There are 5 ways to turn a row about zero (a turn may also mirror it). The second row of each pair is the first, turned, with some noise. The first 45 pairs use one turn. New pairs use 2 turns, one after the other, and a turn may come again.
(in the rows, 128 means zero)
Some pairs, each with its turns in order after it:
[ 79 111 208 115 118 158 141 147]
[139 212 156 152 114 174 154 137]
K

[172 122 128 159 114 169 110 141]
[167 128  86 134 153 139 132  92]
E

[140 118 127  59 122 128 103 119]
[134 116 133 180 147 128 170 103]
V

[101 106 131  71 136 100 126  80]
[100 199 112 127 146 161 119 123]
Q

[148 132 137 131 124 127  96  91]
[160 126 146 128 117 102 133 102]
E

[157 176 152 118 173 136 130 182]
[156 122  94 184 116 161  88  96]
K

[133  92 133  56 145 187  99 126]
[144 197 110 190  96 108 104 124]
E

[130 103 127 160 150 145 145 126]
[126 151 113  92 122 137 115 149]
J

[134 186 193 136 112 125 114 114]
[ 91 109 129 127 151 121  71  79]
V

[122 149  95 177  76 132 115 141]
[178 116 163 124  80 143 137 154]
J

[120 128 124 127 141 167 156 145]
[123 171 130 113 141 108 138 137]
V

[131 128 143 119 135 167 136 118]
[146 144 131 151 126 149 113 113]
E

[112 164 120  77  93 146 143 141]
[115 177 117 134 164 123  80 140]
K

[123 130 128 134 129 128 130  83]
[136 106 158 136 111 125 121 112]
E

[148 161 117  98 132 128 116 155]
[132 132 117 170  89 124 135 132]
Q

[ 89 141  68 161  95  62 133 116]
[115 147 206 159 166 106  93  90]
Q

[ 58 185 113 117 133 132 162 119]
[117  62 135 157 136 160  74 152]
J

[ 95 120 125 156  48 162 127 138]
[ 86  86 121 137 183  87 161 105]
Q

[126 134  97 125 127 148 126 100]
[ 92 122 149 127 120 152 133 118]
Q

[149 144  89 124  48 128 127 126]
[170  80 170 110 120  86 138 113]
V

[ 73 142 116 128 127 151 127 113]
[ 92 141 127 117  89 106 146 115]
V

[129 125 126 138 120 208 129 112]
[ 91  81 119 103 128 150 172 138]
Q

[118 178 105 117 140 137 142 111]
[ 94 135 161 149 111  95 117 142]
V

[186 156 144 114 162 112 131 111]
[ 73 162 110 156 109 142 155 111]
J

[121  48 140 161 135 100 136  76]
[127 117 155  71  80 113 193 131]
K

[136 116  81 130 124 111 134  48]
[153 124 182 155  62 151 132 128]
V

[134 122 138 157  96 135 116  81]
[142 125 139 115 156 100 175 138]
K

[127 106 148 136 115 140 147 132]
[147 148 114 109 131 126 122 111]
V

[121 114 118  90 154 190 126 109]
[ 95 106 130  79 155 144 119  88]
J

[119  97 117 148 124 111 198 142]
[ 69  96 125 136 164 149  95 133]
E

[164 112 148 108 123 112 121  97]
[136 140  95 110 118 102 154 108]
K

[154 143 150 140 121 131  79 115]
[128 116 105 156 151 119 170 116]
K

[107 139 130 122 132 183 128 117]
[109  91 135  90 139 148 125 127]
J

[141 116  82 125 128 116 193 134]
[141 113 150  76 119 118  73 116]
K

[138 119  65 120 129 143  94 101]
[155 140 153 108 121 168 119  72]
J

[142  77 143 137  75 164 142 145]
[104  80  80 114 166 118 119 124]
Q

[128 156  48 155 110 105 143 177]
[115  71  60  97 128 141 133 179]
E

[126 149 122 110 107 140 127 116]
[122 121 148 138 126 102 135 107]
V

[113  87 208 120 182  96 133  98]
[108 155  44 135 197 118 138 148]
J

[179  62 121 138 155  71  84 144]
[ 98 137  97  92 145  37 119  85]
E

[165 120  87  99 144 101  48 128]
[158 137 123 176 101 184 121  67]
Q

[137 150 107 140 184 118 127 114]
[ 98 160 126 142 129 171 107 127]
J

[100 111 166 158 134 145 100 151]
[120 137 155 161 118 166 171 125]
K

[ 85 116 143 140 100 132  48  97]
[141 131 142 150  84 103 209 100]
E

[105 125 128  55  72  69 120 126]
[ 99 196  92 181 156 108 105  95]
Q

New pairs, each followed by its turns in order:
[114 171 102 150 100 182  95 156]
[ 70 165 178 141 125 110 115 159]
V E

[146 107 153  98  59 151 156 159]
[ 63 145 165 175 124 130 103 109]
K V

[117 129 129 130 127 158 151 134]
[ 97 151 122 125 121 134 133 124]
J K

[118  86 167 140 127 104 132 123]
[109 112 139 140 153  79 117 119]
V K

[ 87 113 122 146 200 118  57 100]
[120 196 182 138 192 120  99  93]
Q V

[179 112 208 137 125  97 123 129]
[165  76 130 156 137 138  55 136]
K E

[143 114 145 101 109 208  48 124]
[146 157 215  74 141  84 115 145]
K Q

[148 134 128 133 132  67 196 135]
[ 98 120  75 161  99 174 132 100]
K Q

[110 119 140 172 128 112 174 127]
[ 92 124  94 140 173 115 119 115]
V K

[154 138 151 136 184 112 112 111]
[108 172 103 132  99 131 141  96]
E Q

[120 137 112  68 103 106 136 128]
[ 89 120  99 153 136 126 100 162]
K K

[109 126 119 125 141 115 162  86]
[134 125 127 129 182 136 144 134]
V K

[115 139 148 137 174 128 137 103]
[129 131 129 150 166  89 127 111]
Q V

[117  48 129 115 112 130 141 166]
[144 148 211 126 160 129 140 141]
E Q

[139 127  93 124 167 109 127 149]
[ 78 107 139 122 129 131 110 108]
J V

[122 115 133  88 106 179 184 141]
[ 75  89 146 156 146 131  92  94]
K V

[145 133 174 132 147 120 113 165]
[150 137  95 149 120 107  90 154]
E K

[130  99 131 112 127 112 207 118]
[133  72 179 122 153 125  91 142]
V V

[132 123  89 144 173  63 128 182]
[141  98 166 160 173 102  76  80]
E J

[184 104 142 170  99  84 171 158]
[105 172 110 125 195 156  79 102]
E J

[ 94 132 208 110 125 124  55 133]
[ 99  85 136 176  41 141 108 109]
V E

[104 144 121 208  94 122 126 168]
[158  81  69 159 107  80 120 133]
J Q

[111 156  84 125 161 106  92 122]
[140 139  73  83 123 107 137 125]
V V

[ 94  90 134 137 159 202 110 124]
[161 171 129 136 139 110  66 175]
V K

[160 127 173 153 147  52 140 121]
[135 154 107 153  69 137 121  60]
Q Q

[127 172 123 144 171 124 164 173]
[167 125 130 152 168  96 182 128]
J Q

[114 131 125 137 138 167 131 134]
[119 159 132 140 119 114 136 146]
V Q

[124 122 157 174 100 132 129 141]
[171 151 144 145 102 117 124 110]
K K

[208 108 135 148 128 105 122 162]
[144 176 157 143  95 186  97 131]
E Q

[119 166  58  94 160 102 153  95]
[143  95  77  65 138 114  79 119]
V V

[ 93 173 128 208 126 127 140 116]
[106  95  97  59 140  92 122  94]
E J

[124 115  86 121 137 137 182 142]
[111 137 150 173  99 102 142 146]
V J

[ 77 141 175 112 134  99 102 134]
[182 102 153 115 128 147 105 165]
J Q

[105 121 179 130 143 114 137 160]
[132 133 100  88 144 111  98 152]
Q E

[138 201 148 115 173 136 157  80]
[ 58  83 101  93 111 146 102 100]
V V

[168 208 106  48  50 123 166 125]
[128 133 182  34 143 133 226 153]
J K

[107 154 119  89  84 129 106  93]
[127 152 122 128  91  80 150 171]
E J

[124 140 100 137 137 123  87 129]
[143 121 147 141 147 144 116  95]
Q E

[138 171 137 157 145 140 172  77]
[163  99  95 139  93 122  74 108]
K Q

[118  51 143 132 111 117 107 147]
[121 167 120 140  90  86 123  82]
K V

[126 114  68 130  98 117 140 188]
[122 120 105  83 107 161  92  71]
V K

[166 120 130  95 116 208 124  95]
[ 71 105  61 145 124 157 141 153]
V J

[154 117 154 129 156 130 194 105]
[ 68 155  95 141 152 147 106 116]
Q K

[119 138 182 117 174 129 127 158]
[129 131 164 134 146 183  87 134]
V J

[131 134 150 101 208 131 114 136]
[ 93 109 175 114  72 107 153 123]
Q J

[124 135 121 172 110 162  70 141]
[108  98 103 114 174  93 102  97]
V J

[184 106 137 208  73  97 131 118]
[117 185  54 108 159 137  82  87]
E J

[133 150 115 103 144 104 137 135]
[151 136 158 125 133 137 129 103]
K J

[130 146 136  92 182 194 127  66]
[217 114 132 137 159 115 178 100]
E E

[127 108 122 126 155 113 156 135]
[141 139 151 151 120 131 145 107]
J Q

[112  78 124 203 103 160 130 105]
[149 183  77 146 148 130  78  92]
K V

[114 169 147 125 126 208 155 130]
[ 72 168 123 190 118 123 144 137]
J E

[140 102 161 113 149  65 117 119]
[122 156 138 154  93 178  97 146]
J J

[102 116 208 140 132 208 143  95]
[153 173 106 192 126  57 165 171]
Q V

[117 136 141 103 151  48 102 130]
[ 77  95 143 186 149 154 127 144]
K Q

[ 97 108 179 105 104 138 138  64]
[ 68 136 160  89 119 123 142  73]
V Q

[128 116 188  62 144  62 119 124]
[202  91 104  79 108 131 123 176]
Q E

[100  99 142 129 110 145 137 123]
[113 155 118 144 121 132 140 156]
Q V

[127 154 113 140 157 143 122  50]
[167 121 119 157 138  97  60 122]
K Q

[133 137 127 126 124 103  48 132]
[ 80 134 114 177 112 143 112  88]
V E

[169 128 114 175  88 170 194 126]
[152 165  95 157 210 157 114 121]
Q Q

[168 160 104 124 124 133 208  49]
[192 142 170  88 180 118 195  97]
V E

[ 84  74 126 116 125 102 156 146]
[ 93 130  79 100  81 107 130 136]
E V

[111 157  89 133 147 118 134 158]
[133 110 169 116 133  97 114 105]
E J

